The same things were measured in two ways. Each way mixes the same 4 hidden numbers, adds some noise and spreads widely along 2 directions of its own, which tell nothing about the thing.
In the rows, 128 means zero.
Some things both ways: the first way, then the second way.
[101 125  89  81 100 172 163 128]
[160 129 109 145 124  91 151  85 101 175 159 117 143 157 119  92 148 137]

[ 59 175 132 213 101 129 192 158]
[142 136  95 126 119 138 143 106  48 191 147 187 131 147 128  77 148 173]

[128 127 135 144  94 123 190  95]
[131 112 142 140 100 130 115 101 109 171 145 133 150 137 111  80 179 120]

[167 103 104  85 115 134 156 100]
[151 117 149 152 114  93 129  98 139 158 138 117 141 149 120 110 174 115]

[144 119 125 146 142 112 172  88]
[154 120 145 135 103  91 147  98 138 182 139 165  81 145 136 117 181 158]

[ 72 177 123 197 102 146 238 145]
[169 147 100 121 132 157 116 133  49 172 131 152 167 156 136  81 147 179]

[115 128 135 128 117 152 137 112]
[116 113 119 142 108  76 161  74 116 187 167 173  95 143 120 100 159 122]

[126 130 101 111 135 186 186 116]
[158 141 129 146 113 138 109  91 115 155 142 128 170 149 122  98 163 128]

[144 130 141 175 121  62 108 153]
[115 117 135 141  96 105 135  84 119 175 150 199  95 135 118 113 178 125]

[153 112 105  86 125 130  74 165]
[125 111 113 150 120  92 135  96  96 152 151 151 148 150 102 114 155  90]

[124 124 110 163  89   5  99 141]
[110 108 142 131  85  98 152  84 122 203 166 181  91 130 127  82 185 146]

[141 119 103 100 154 204 195  83]
[178 133 127 140 129  86 152 107 117 168 140 129 117 156 131 114 157 149]

[185 111 139 159 211 149 146  96]
[154 113 144 145 114  99 134 122 128 158 119 196  80 146 130 138 185 143]

[141 131 155 193 133  92 169  92]
[121 107 143 134 100 132 123 122  92 177 132 184 123 133 117  83 190 136]

Other things, the second way, with their names:
q946: [152 120 147 144 118 123 108 128 124 141 118 171 121 148 119 136 184 121]
q636: [112 119 117 139 102 116 136  97  94 176 147 251  81 136 126 118 174 140]
q514: [138 124 112 142 118 119 128 106  88 162 142 174 139 148 118 102 161 129]
q689: [138  99 145 154 122  81 131 116 127 145 127 144 134 145 101 126 178  85]
q249: [172 120 142 140 118  90 143 109 129 167 137 135 105 157 128 115 175 153]
q562: [133 113 111 156 132  80 135  98 107 145 141 177 123 156 103 142 156  96]
q567: [129 116 100 155 134  73 150  91  94 153 154 184 126 155 103 132 149  89]
q504: [165 109 143 126 118  75 167 106 112 194 146 108 108 142 122  78 174 161]
q980: [124 128  93 139 123 130 129 101  66 160 146 216 131 152 115 116 148 122]
q719: [142 114 149 152 110  93 129  92 151 158 142 159 103 143 124 131 181 120]
q71: [129 113 148 144  93  80 150  70 144 192 169 131 111 138 129  87 172 127]
q232: [139 129 130 130 101 102 144  85 114 186 156 167 101 139 134  92 173 156]
q632: [134 117 133 157 111  55 155  57 155 165 165 131 107 149 115 126 166  98]
q131: [136 132 114 140 102 107 148  73 111 192 164 177 103 145 135  99 156 154]
q934: [144 132 107 153 130 113 129 100  91 149 140 177 138 159 117 124 149 120]
q140: [101 111 112 138 100  94 151  82  83 195 171 158 144 133 106  66 159 109]
q675: [129 119 138 163 104  66 145  53 160 163 162 152 104 144 118 133 169  97]
q993: [137 121 118 138 109 124 123  95  88 169 151 117 172 146 116  74 158 121]
q610: [133 128 121 140  99  67 164  57 135 200 171 183  66 144 133 110 161 154]
q601: [183 136 130 128 120 141 114 125  93 161 124 120 157 150 131  93 164 162]
q892: [ 90 121 117 143  96 120 127  72  99 168 168 206 130 132 109  97 171 102]
q795: [154 107 139 142 123  87 141 120 113 168 136 129 125 147 115 109 176 125]
q658: [168 144 138 144 104 100 138  75 145 173 154 130 111 151 141 111 167 160]
q701: [153 121 110 138 131  92 153 108  80 173 143 147 132 157 118 102 152 142]
q455: [126 138 122 145 103 127 116  72 112 158 158 175 139 144 123 108 164 117]
q113: [131 115 114 152 128  77 151  80 113 152 154 172 123 153 110 129 156  93]
q518: [147 124 122 140 123  83 153  88 105 173 148 163 105 151 124 109 161 140]
q390: [160 132 126 154 113 101 131  74 131 160 156 103 154 156 122 100 157 118]
q334: [156 127 117 140 120  90 157  93  94 187 150 153 112 152 133  94 156 159]
q399: [143 127 113 144 123 105 134  89 107 154 141 201 108 157 126 141 159 129]
q937: [137 137  78 147 133 104 147  68  71 169 171 156 153 159 112 101 124 119]
q794: [132 115 123 140 109 101 148 103 102 176 144 217  83 146 124 116 175 143]
q780: [149 117 161 138  96  91 137  90 152 183 143 135  92 139 132  96 187 142]
q125: [137 123 130 136 110 135 121 114  90 163 135 163 143 142 117  92 169 133]
q26: [157 124 146 142 107 131 105 110 128 150 126 134 147 140 126 108 183 134]
q970: [151 117 131 150 118  57 163  83 132 174 156 124 110 153 118 117 163 115]

Some of these things the first way, each followed by its name:
[129 128  92 126 146 155 209 106] | q601
[188  95 123 107 188 172 134  86] | q719
[114 129  97 117 113 139 141 139] | q701
[130 131 122 155 136 128 154 132] | q125
[190 104 147 101 145 155 140  86] | q689
[153 109 122 124 127 122 189  60] | q780
[105 126 129 126  68 124 237  52] | q504
[142 143 153 133 119 170 111 160] | q567
[107 141 134 159  94 106 156 129] | q610
[142 124 139  90  58 126 142 134] | q632
[165  99 107  83 115 119  84 137] | q675
[164 116 135 111 174 191  94 138] | q562
[160 112 114 116 175 186 189  79] | q26
[153 117 127 119 100 105 158 108] | q795
[147 122 112 122 113 104 177 111] | q249
[124 114 124 110  77 103 166  98] | q71
[ 88 151 128 174  79  89 153 161] | q131
[124 126 111  82  80 180 194 113] | q390
